The rows are grouped in 4 ways, from coarse to fine. Each group lies inside one group of the grouping before and may be the whole of it. The rows also spread widely along 13 directions, which tell nothing about the answers.
Known rows, each followed by its group in each grouping:
[  5  -6 -11  10 -15   2  10  18  -5   6  -2  -9 -11  17  10   7  -8  12
   4   8   2   8   6   8  -4 -13 -29   2]
z_887 Zad z_292 zumi
[ -1   0 -10  -6 -12  -4  -8  12 -20  11  13 -16  -2  30  -8   3  -6   5
 -11   3  13  -3   1  -4  13 -10 -13 -35]
z_760 Mem z_366 Buf
[  7  -3   4 -12   6  14   2  -1   9 -17   3   9 -12 -26   0  -1 -12  19
  -1 -11   1 -15  -2   6   1   9   5 -23]
z_792 subat z_373 kiser
[-12 -11  -9 -19  -5  -8 -10   5 -19   9   1 -14  -3  25  -3  -9 -20   5
   0  -1   0 -15  12 -10  10   8  -6  -7]
z_887 Tegug z_764 Sida
[ -5  -8   0  -2  -2  -2  -5   5  -7  27   2 -10  26  12   1  11  -9   9
   6  -2 -22  19  14  -2  15 -16   9 -20]
z_760 Mem z_994 lev
[ -4   2  12  16   3  -4   8 -14   5 -21   8  10  15  -9  -5 -14  17   1
  -5  22  -6   5 -10  -3   4  17   1   9]
z_792 Zure z_284 Pasod
[ 20  -5  11  -9  -7   6  10  -2   3   7 -17 -12  -8  -3  -9  -7  -9  -8
   2  -3  10  -1 -15  10   3 -13 -21  13]
z_792 bova z_650 fabe
[ 29  -5  12   6   4  23  -6  19  11  21  -7  -1 -11 -19 -22 -11  -2  11
  18  -5  17 -12 -15  -7  -4  16  -6   3]
z_760 Sav z_507 mepuz
[ -1   8   7  15   1   9  13  10  10 -16  15   5 -20  -3  22   7   0  -5
 -11  -3   4 -10   4   8  -6   9  -2 -16]
z_760 Kurur z_108 bage
[  1   3  15   8   7  -4   3  -5  -8 -12   1   4 -11 -18 -19   1  26  -3
 -14 -12  -1   7 -10 -17  14  -4 -10  20]
z_760 Mem z_250 Mezo
[ -8  -9  -3  -5  20   2  17 -11   5  -4   4   2 -10   9   5 -12  -4   1
  20  11  11   1 -14  15 -27  23 -11  23]
z_760 rom z_534 gefes
[ -7  -7 -19 -33 -11  -1 -19   3 -18   8  -2 -18   4  13  -6  14 -18   5
   3  -5  -4  -1   7   9   4  -7   9 -17]
z_760 rom z_700 zaved
[ -7  -4  -6 -10   3  11  -6   3   0  -9  12  -7 -10 -12   0  11  -3   3
  -5   5   0  -9   1  10   5  18  17 -30]
z_887 Zad z_292 gumif
[ 19  10  -1  20 -31   3   1  17  13   0  -3 -14  11   5  21   9  -3 -21
 -15  18   5   5  -5  22  -4 -20  -8  -8]
z_792 bova z_274 bedu
[  7   6   9   1   7   4  -6  -4  11  12 -22  -4   3   1 -16  -1   8 -13
   7 -16 -10  -4  -8 -13   1  -6   5  32]
z_792 bova z_650 tere
[ -4   8 -13   7 -17   0  -9  12  -6   6   8 -17  10  16 -15  23  16   6
   0  14 -19  12  -5  -4  17  -7   4 -18]
z_760 Mem z_250 Zibu
[ -9 -10   0  -2  -9  -2  17   1  -8  -5  20  -8   1  25  -2  -7 -14  20
   3  27  -6  -1  -1   1  13  20 -17 -31]
z_760 Mem z_366 zot
[  3   5  -8  27 -11  -3 -13  17   2  -7  15   7  15 -11  17  -2   7  -3
  -4  21  10   7   8   7 -21  11   7   3]
z_760 Sav z_507 mibug
[  3 -11  18   6  20  11  12   6   7  17   8   4  -2   1  16 -11 -15  -6
   3  -8   9  -3   8   0  -4  11   5 -17]
z_760 rom z_700 ziza
[ -2  15   4  -8   3  -1  -3  -7   6  -8   5  -9   4  16   3  -3   3 -22
 -12  -1  11 -15 -15  13  -5   2  11 -12]
z_760 rom z_965 Tulo
[  9   9  11   1  -1  16  -7   4  11 -13  -5  -1 -11 -24 -26  -1  12   6
   8   3  -2 -22 -15 -12   2  35   9  15]
z_760 Kurur z_108 zisu
[ -7  22 -11  -1 -12  -8 -22   1   3 -13  -2   3  29   1  -5  21  12  12
  -5  -6 -28   8   6   0   0 -18  21   2]
z_760 Kurur z_304 Kot
[  7  -1  -9   6 -11  15   7  13  12  -7 -14  -3 -19  -4  11   6 -11  -2
  19   3  -7  -9   4   6 -17  16 -13  34]
z_792 kek z_40 fivog
[  0 -12   8   5  -4  -3   1   6 -21   3   6  -8  -9  -3  -1  -8  -3  -7
 -15   0  13   1  13 -13  19  -1 -17 -10]
z_792 kek z_40 Vam
[  2   6 -13   7 -12  -7 -18  15  -1   5 -11   6  16  14   7 -10 -11  10
   7  -3  -1  -8  15 -12 -17  -3  -5  21]
z_792 subat z_373 kiser
[ -9  -4 -16  -6 -10  -1   2  -2  -5  16 -10 -22   1  33  -1   7  -5  -8
  13  11  -9   4  -3   5   1  -4 -14  11]
z_792 subat z_373 kiser
[-13   4  -1  -7   0   4   1  -4  -9 -12  12 -13 -16   8 -24   9  14   8
  -3   7  -7  -9 -11 -11  20  19  -2 -19]
z_760 Kurur z_108 zisu
[-17   2  -8   6 -10   0   9   7   2 -13   7  -5 -15  21  14  11  -3   2
   3   4 -21  -5  11  -3   2  14  -9   5]
z_760 Sav z_507 mepuz
[ 10 -20   0   9  -2  12  10  13  -9   3   2  -3 -22 -22  -9   2   2  15
  16  13  11  15  -5   2  -7  15 -30  21]
z_760 Mem z_994 lev
[  7  -6  13   2  10   1  -5   1  -3  21 -12  -6   7 -15  -3   3   5 -12
  -6 -14   2  13   7  -3   9 -17   4  12]
z_887 Zad z_292 zumi
[-22   1 -13 -22  -2  -8  -9 -16 -13 -18   9 -14   1  10   4   4  -2 -17
  -9   9  -3  -9   4   8   7  14  15 -11]
z_792 kek z_40 Vam
[ -4  -7   5  -2   0   4   6   2 -12 -15   0   1 -23 -10  -9  -5  -3  10
  -4  -8  -2 -11   9 -20  15  16 -17   6]
z_792 kek z_40 fivog
[  9 -16  11  13 -23   6  17  24  -6  -2   8  -5  -9   4  22  -9 -28   5
  -4  16   7  -6  19   0   3  17 -27  -7]
z_760 rom z_700 ziza
[ 11   3   9 -17 -15  -6 -12 -11   2 -16 -10   0  38 -17  -5 -15 -15   6
  -4   7  -5  -5  -1  10   6  -3  14  -2]
z_792 kek z_40 Vam
[ -1  -1 -16  -8   8   7 -24   9  -5  16   2  -6   4   1 -16   5   2   9
   9  -1   8  -4  -3  -2  -6   5  18 -16]
z_887 Zad z_292 gumif
[  6  15  -9  18 -14   5  -7  23   8  15   3  -5   9  30   6  14   0   5
   2  -3 -10  -1   3  -7  -1 -16  -2 -16]
z_760 Mem z_366 Buf
[ 11  -4   5 -10  10  12   1   5   4  11   3  -5  -9   9 -10 -14 -10   3
  13   0  20 -18 -17   3  -9  17  -5 -12]
z_760 Mem z_994 lev
[  2   0  18   8  -8   4  17   3   6 -16   5  -6 -12  -1  20  -6  -6 -26
 -15   8   4 -14   2   5   1  21  -7   9]
z_760 rom z_700 ziza
[-11  -9  -4   9   3 -13 -17  -7 -28   6   9  -5  18 -12 -24  -3  25   5
 -11  15   3  24   3 -20  19  -1  -2   0]
z_792 subat z_373 kiser
[  4   9   6  -2 -23  -8  -3   4  -5  -6   5 -15  18  19  -8  -2  -1  -3
 -15  12  -6  -7  -8  -2  21  -5  -4 -19]
z_760 Mem z_250 Mezo
[ 13   9   3  -9  -8   6  -1  -3  -1   0  -8 -17  -6  -1 -22  12  13  -6
  -5  -5   1   1 -23   5  12 -16  -9   5]
z_760 Mem z_366 Buf
[  2  -2   2 -11   1   7   5   4  -6  -2  -5  -7 -23  14 -24  -9  -3  17
  13  -3   6 -16 -14 -13   0  17 -24  11]
z_760 rom z_965 Tulo

New rows, each followed by its group in each grouping:
[-14   2   2   5 -11   0  13  -3   3  -1   7 -20   5  16  19  19   0 -21
  -7  18 -22   9   6  16  13   4   8 -11]
z_760 Kurur z_108 bage
[-10  -3  15   7  20  -7  27 -14   1 -12   7   3 -14  12  10 -13   7  -8
 -12  -2   6   0  -5   0   4   2 -19   5]
z_887 Zad z_292 zumi
[  6  -4  15   1  -6  11  16   0   7  -4  -3 -16 -21  -3  11  -4  -6 -28
 -11   6   8 -16  -4   8  10  14  -9  -2]
z_792 subat z_373 kiser
[ -5  -4  10  25  10  -1   5  12   1  11  -1   8  -1   2  10  -4   5  -1
  -2  -6  -8   4  20 -21   2   3  -5  19]
z_887 Zad z_292 zumi
[ -2  -4  -7   8 -22   2  -7  15  -8 -15  12  -6   4  -8   8  -1 -11   4
  -8  23  -1  -8  16  -2   9  23   2 -18]
z_792 kek z_40 fivog
[-17  -9   6  11   9 -10   7  -9   0 -12  16  12  18  -9  23  -7  -6  -3
  -9  13 -11  13  18   5  -2  10  14  -9]
z_792 bova z_650 fabe
[ 11  11  17   9   2  18  -2   7  19   8 -11  -7   1 -16  -7  17  11 -11
   1 -14 -20  -3  -5  -4  11   0  20   3]
z_760 rom z_965 Tulo
[  2  12  10 -13  24   0  -6 -10   7  -9  -6  12 -10 -12 -11  -2  10   4
 -10 -41   0 -14 -10 -10   3 -18   7   4]
z_887 Tegug z_764 Sida
[  0   1   0  -9  -9  -1 -13   2  -4   8  -3 -19   8  11 -16  -3   0  -7
  -3   9  -4 -13  -7  -7  16   9   6  -3]
z_887 Tegug z_764 Sida
[ -1   7  -4  -8  -6   1  -3  -2  -9   3  -9 -22 -23  18 -25   9  19 -13
  -1  -7   2  -6 -18  -9  14  -3 -18  19]
z_760 Sav z_507 mepuz
[ -7  14  -6   7   5 -10 -22  -4  -6   4   7  -1  21   5   3   4  16 -15
 -21  -9   5   5   3  -3   3 -22  19 -19]
z_792 subat z_373 kiser
[-13   2 -12 -13  11  -6 -10 -15  -4   7  -5  -6  18   2  11  16   0 -14
   0 -12 -15  19   9  15  -1 -22  23  -1]
z_792 kek z_40 fivog
[  8   7  11 -12  15  12 -12   5   5  -2  -6   6 -18 -17 -17  -4   2   2
   0 -26  10 -24  -4 -13  -4  15   8   7]
z_760 Kurur z_304 Kot
[ -9 -15  -4   0   6  11  23  -3   0   3   8 -17 -26   0   2  15   4  -1
   8  14 -10  11  -9  13  10   9 -14  -5]
z_887 Tegug z_764 Sida
[ -4   3 -18 -13   4 -10 -30   5 -17  14   0   1  16   9  11  -3 -14  -5
  -6 -17  16   0  19   2 -12 -20  15 -14]
z_792 kek z_40 fivog
[  6   8  -8   4  -5  11   9   0   9 -25  -4   5 -16 -18  -1  16   9  13
   5  -5 -11   5 -10  10  -4  -8 -11  10]
z_792 kek z_40 fivog
[-12   9  -7 -17   8  -3  -7 -11   0 -23   6   2  -6  -2   5   8   5  -7
  -5 -11  -2  -9  -6  11 -10   4  12   5]
z_760 Mem z_994 lev
[ 12  13   6  16  -6   9  -4  16  -2  -3  -4  -3 -22 -12 -11  18  23  -4
 -14 -20   3   2  -5 -12   9 -19 -12   7]
z_760 rom z_965 Tulo
[ -3   1  16   2  14  14   9  -1   9  18  -4 -10  -5   4 -21  14  13   4
   8 -10 -28   2  -6 -17  27   5   7 -10]
z_760 Kurur z_304 Kot
[ -4   3 -17   5  -1  -6 -15  12  -9  -4  10   7   5   0  11   4   1   7
   0  -1  10   7   7   5 -22  -5  -1   5]
z_760 Mem z_994 lev
[  2  -2   3   3  19  13  12   0  16   4   3   6 -13   0  -2   1  -1  11
  11  -6  -3  -2 -12   1  -4   4  -2 -16]
z_792 bova z_274 bedu
[  5  -5   7   8   1  -2   7   3  -5   7  -6  -4  -6 -16  19   9   4 -21
  -9  -6   9  22  11  15 -10 -15 -11  28]
z_760 Kurur z_304 Kot
[ -4  18 -10   2   9   8   5   1  22  -2   9   0  -1  29  11  10   4  -1
  12  -2  -8  -9 -17  14 -18  -1   8 -14]
z_760 Mem z_994 lev
[-15  -6 -11  -9  23  -6   3  -3 -18  -6  18   4 -29  14  -8  -4   7  18
  -6 -16  17  -4  -6  -9   0  -7 -20 -20]
z_887 Tegug z_764 Sida
[  0  -2  -6 -14 -22 -12   5  -8  -6   4 -15 -24  11  26   9   0 -15 -24
  -3  14  -1   7  -2  22  -1 -18 -15  18]
z_792 bova z_650 fabe
[ 17  13  -9   5 -23   8   1  14  15   6 -11 -18   3  16   4  14  -1 -13
   8  10  -2   0 -18  21 -12 -11  -9  14]
z_760 Mem z_250 Mezo
[  9 -19  17   3   0   8  14   0   3   6 -12   5   3 -23  -7  -9 -13  26
  13  -2 -15   9   9 -11  13   4 -16  13]
z_792 subat z_373 kiser
[  0  -6   4  -8  -4  -5  -2 -14  -8 -20   9   3  25 -26   0  -6  -6  12
 -10  12  -2  12   2  13  11  -1  10 -24]
z_792 kek z_40 fivog
[ 22   4  20  23  -3   8  -1  15   6  13   6   1  18  -8 -10 -11   6  10
  -7   5  12   4  -9  -7   8  -7  -3 -25]
z_760 rom z_965 Tulo
[  0  -4   5   7  10 -11 -16  -2  -5 -16   6  26  20 -22 -11 -28   1  26
  -2   5  11  -1   3 -18 -12  15   2  10]
z_792 bova z_274 bedu
[-14  -6   5   8   4  -7   3 -11  -8   4   3 -11   7   5  -9   1  16 -13
  -6  17 -11  14  -3 -10  18   7   0   6]
z_792 bova z_274 bedu
[ -5   3   2  15  -9   2   9  16  -5  16   1 -13  -7  26   3  18   4   2
  -2  -5 -19  10  13 -13  17 -14 -17  -7]
z_760 Kurur z_304 Kot
[ 12   0  -1  17 -15   0   1  10  -7  -4   2  -5  -5 -14  10   4   8 -10
 -18   6  20  12   0  10  -1 -21 -21  -1]
z_792 subat z_373 kiser
[ 17   0   8  15   2  11  15  14   1  -1   7   1 -25 -11   2   4   7   5
  -7  -6  22   6  -8   8  -5 -12 -27  -9]
z_760 Kurur z_304 Kot
[  0  -8   4   1  12  10   2   0  11   9  -3   3   3 -20   7   9  -3   4
  15  -6 -14  13   5  11  -7   5  13   9]
z_760 Sav z_507 mepuz
[  9  11  14  29   0   6   5  14  21   8  -7   8   8   3   6   1   8   3
   6 -13 -21   1   5 -15   1  -6   0  18]
z_760 Sav z_507 mepuz
[-19  -5  -1 -10  -1 -10   3 -10  -7  10   9 -13  24  30   7  -1 -13  -6
   3  16 -18   6  10   4   9  11  12 -12]
z_760 Mem z_366 zot
[ 14  -3   9 -16   3  11  11  -7   3 -10  -9  -4 -14 -15 -15  -1  -2  13
   8  -6   8  -1 -22  14  -3  -1 -16   7]
z_760 rom z_965 Tulo
[-12   7   6  19   7   4   6   8  15  -8   9   9  -6   2  21   6   3  -5
  -2  -8 -20  -7  15  -9  -2  16  12   4]
z_760 Sav z_507 mepuz
[ 14   0  -8   6 -14   1 -15  19  -7   1  -1   9   7 -11 -11   3  -5  31
   0  -7   2   7   7  -7   1 -22  -9 -15]
z_792 bova z_650 fabe
[  9  16  -5   4  -8  -3  -9   0  10  -8  -7  -2  15   4  16  -5  -2 -22
  -7   0   9  -7  -4  15 -16  -9   7  11]
z_792 kek z_40 fivog
[-17 -15   4  -9   9 -11   5 -13 -16 -11   1   2  -3 -10  -2  -2   1   9
  -5  -2 -10  12  12  -7  10   6  -6  17]
z_887 Zad z_292 gumif
[ 12  -6  -6 -22   3  -3  -6  -6 -13  15 -13 -12   1   3 -15  -2  -2   4
   1  -9  22  11 -14  17  -3 -30 -17   2]
z_887 Zad z_292 zumi
[-23  -1 -12  -8  20   4  18 -16   2 -13  12  -2 -26   8  15  19   7  -3
  -3  -9 -10   6  -4  14   0  -6  -2 -18]
z_792 subat z_373 kiser
[-14  -4 -22   2   1 -12 -10   9 -25  18  10 -10   1  19  11  17   5  -5
  -4   0  10  28  15   9 -11 -24 -10  -3]
z_760 Kurur z_304 Kot
[ 10  -2  13   2  20  19  10   4  21  13  -4  -1 -12  -4   2  -4  -5  -4
  11  -7   5 -13 -10   7  -5  14   8  -8]
z_887 Zad z_292 zumi
[ -6 -20  13  -3   7  17  20   6  -7   6  13 -11 -32  -2 -13   0  -8   9
   8   8  -5 -11   3 -15  23  40 -13 -17]
z_760 Mem z_366 zot
[ 19  -9   3 -10  -1   5  -5  -6   2   9 -18  -2  14 -24 -19  -5  -5   9
  15   5   5  14 -14  12  -6  -9  -2  17]
z_792 bova z_650 fabe
[ 14  -6  -5  -4 -17  -8  -3   2 -14  -4   0  -5  18   3 -11 -20  -9  19
   6  27  26  11 -15  16 -17  -2 -27   8]
z_760 rom z_965 Tulo
[  1   8 -12  -9 -23  -3  -7  13   5  10 -15 -14   8  38  12   7 -23  -3
   3  -5 -14 -11   8   4  -1 -19  -7  -4]
z_792 bova z_274 bedu
[-13  -8  -2 -24  10 -10  11 -15  -6 -12   4   0  -2  26  -2 -21 -19  19
   6   3   4 -13  -4   4  -2  12 -15  -7]
z_887 Zad z_292 zumi
[  7   9  -1   6 -10  -1   2  14   5 -19  10   9  -5  17  17 -17 -14   5
  -6   3  22 -22  -2   3 -22  10 -15  -4]
z_760 rom z_700 ziza
[  9  10  -7  -8 -23   1 -35   7   1 -18  -8   0  29 -29  -4   1  -5  -1
  -5   7  -7 -14   9   3  -2  12  31   4]
z_792 kek z_40 Vam
[-11   5  -3   7   6   3   0   4   4  -8  -2   5 -17   0   7   6   6  -3
   0 -14 -13 -11  11 -15  -2   9   0  16]
z_792 subat z_373 kiser
[ -9  -1  -2 -12   0  -7   2 -20 -11 -14   0  -7   3  -3 -20   5  15  10
  -7   2 -11  10 -13  -2  21 -11  -9  -5]
z_792 subat z_373 kiser
[-13 -16   5  -4   2 -10  10  -3 -28   5   9  -7  -2  11  -7   0  -3  18
  -8  -3  -4  20  11 -11  22 -13 -23 -16]
z_760 rom z_965 Tulo
[-17  -5 -20 -30   0 -17 -11 -23 -25 -20   5 -12   2   5  -3  -7  -3 -12
  -8  13  19   1  -6  18  -7   6  -2   6]
z_792 kek z_40 fivog
[  0  -8  10   6  21   3  14  -6  11  13  -8   8   3  -6   9  -3  -2  -2
  17  -7  -8  15   2   3 -16   3  -2  34]
z_760 Mem z_366 Buf
[-15 -22   1   2  16   1  -2  -3 -17  21  -6  -1  -6  -6 -10   1   5   0
  13  -1 -13  17  18 -19   9  14  -1  26]
z_792 Zure z_284 Pasod
[  1  -9 -17  -4  -4  -1 -22  14 -11  20  -1  -7  17  -1   4   4 -11   7
   6   7   8  10  14   9 -10  -5  10  -7]
z_887 Zad z_292 zumi
[ -7   9   5 -14  28   2  -5 -13   1   0   3   0 -15  -9  -6  16  19 -18
 -12 -34   1   0 -11   1   4 -14  18  -7]
z_760 Mem z_250 Mezo
[-22  -7 -17   3   7  -1   7  -6  -7   2  13 -13  -7  17  16  15   6 -16
   4  15  -7  14   6  11   0   7   2  -8]
z_792 kek z_40 Vam
[  2  -9   5  -3  -2  10  13   5   8   5  -5  -2  -2   8  11  -6 -28  10
  15  -1 -14  -9  13   0   4  12  -5  -7]
z_792 kek z_40 fivog
[ -2   3   3   4 -17   1  21  -3   9 -14  -7  -9  -1  11   7  12   1   1
   8  10 -29   9  -5   9   5  -2 -19  27]
z_760 Mem z_994 lev
[ 14   5   5  -1 -15   4   9   7  19  -9 -10   3   7  19   5 -18 -25  12
  12   8  -5 -22  -7   5 -10   8 -12   4]
z_792 bova z_650 fabe
[  1   3  -6   6 -20 -14 -15  11 -12  -5  -2   0  16  -9  29   8  -8 -16
 -18   0   7  14  26  16 -15 -18   3  17]
z_760 Kurur z_108 bage
[ -5 -10  -6 -12  -5 -10  -1  -4 -17   3  -2  -8   5  11  -7   0  -8  14
  -3   1  -1  13   2   2  11 -20 -17 -11]
z_792 bova z_274 bedu
[ -4  -6  -1  -5   9   9 -14   4  -6   1  11  -5  -5 -15 -13  -1   4   1
  -3   7  10 -10  -1  -4   6  25  18 -19]
z_887 Zad z_292 gumif
[ -1   2  -2   6  -7  -5 -16  12 -20  -2   3  -2  -4 -15   4  16  11  -5
 -22 -17   6  15  16  -5   4 -24  -3   2]
z_760 rom z_965 Tulo
[  2  -6   1  -1  12  -1  -7  -5  -1  -5  -4   7  -3 -24  -2 -12   6  -5
   9   1  16   4  -5   6 -23  19  -1  40]
z_760 Sav z_507 mepuz
[ -3   4  -5 -21  -1   8   6  -7   2  10 -13 -27 -18  21  -9  19   2 -20
   8  -5  -6  -2 -15  15   2  -5  -6  12]
z_760 Kurur z_304 Kot
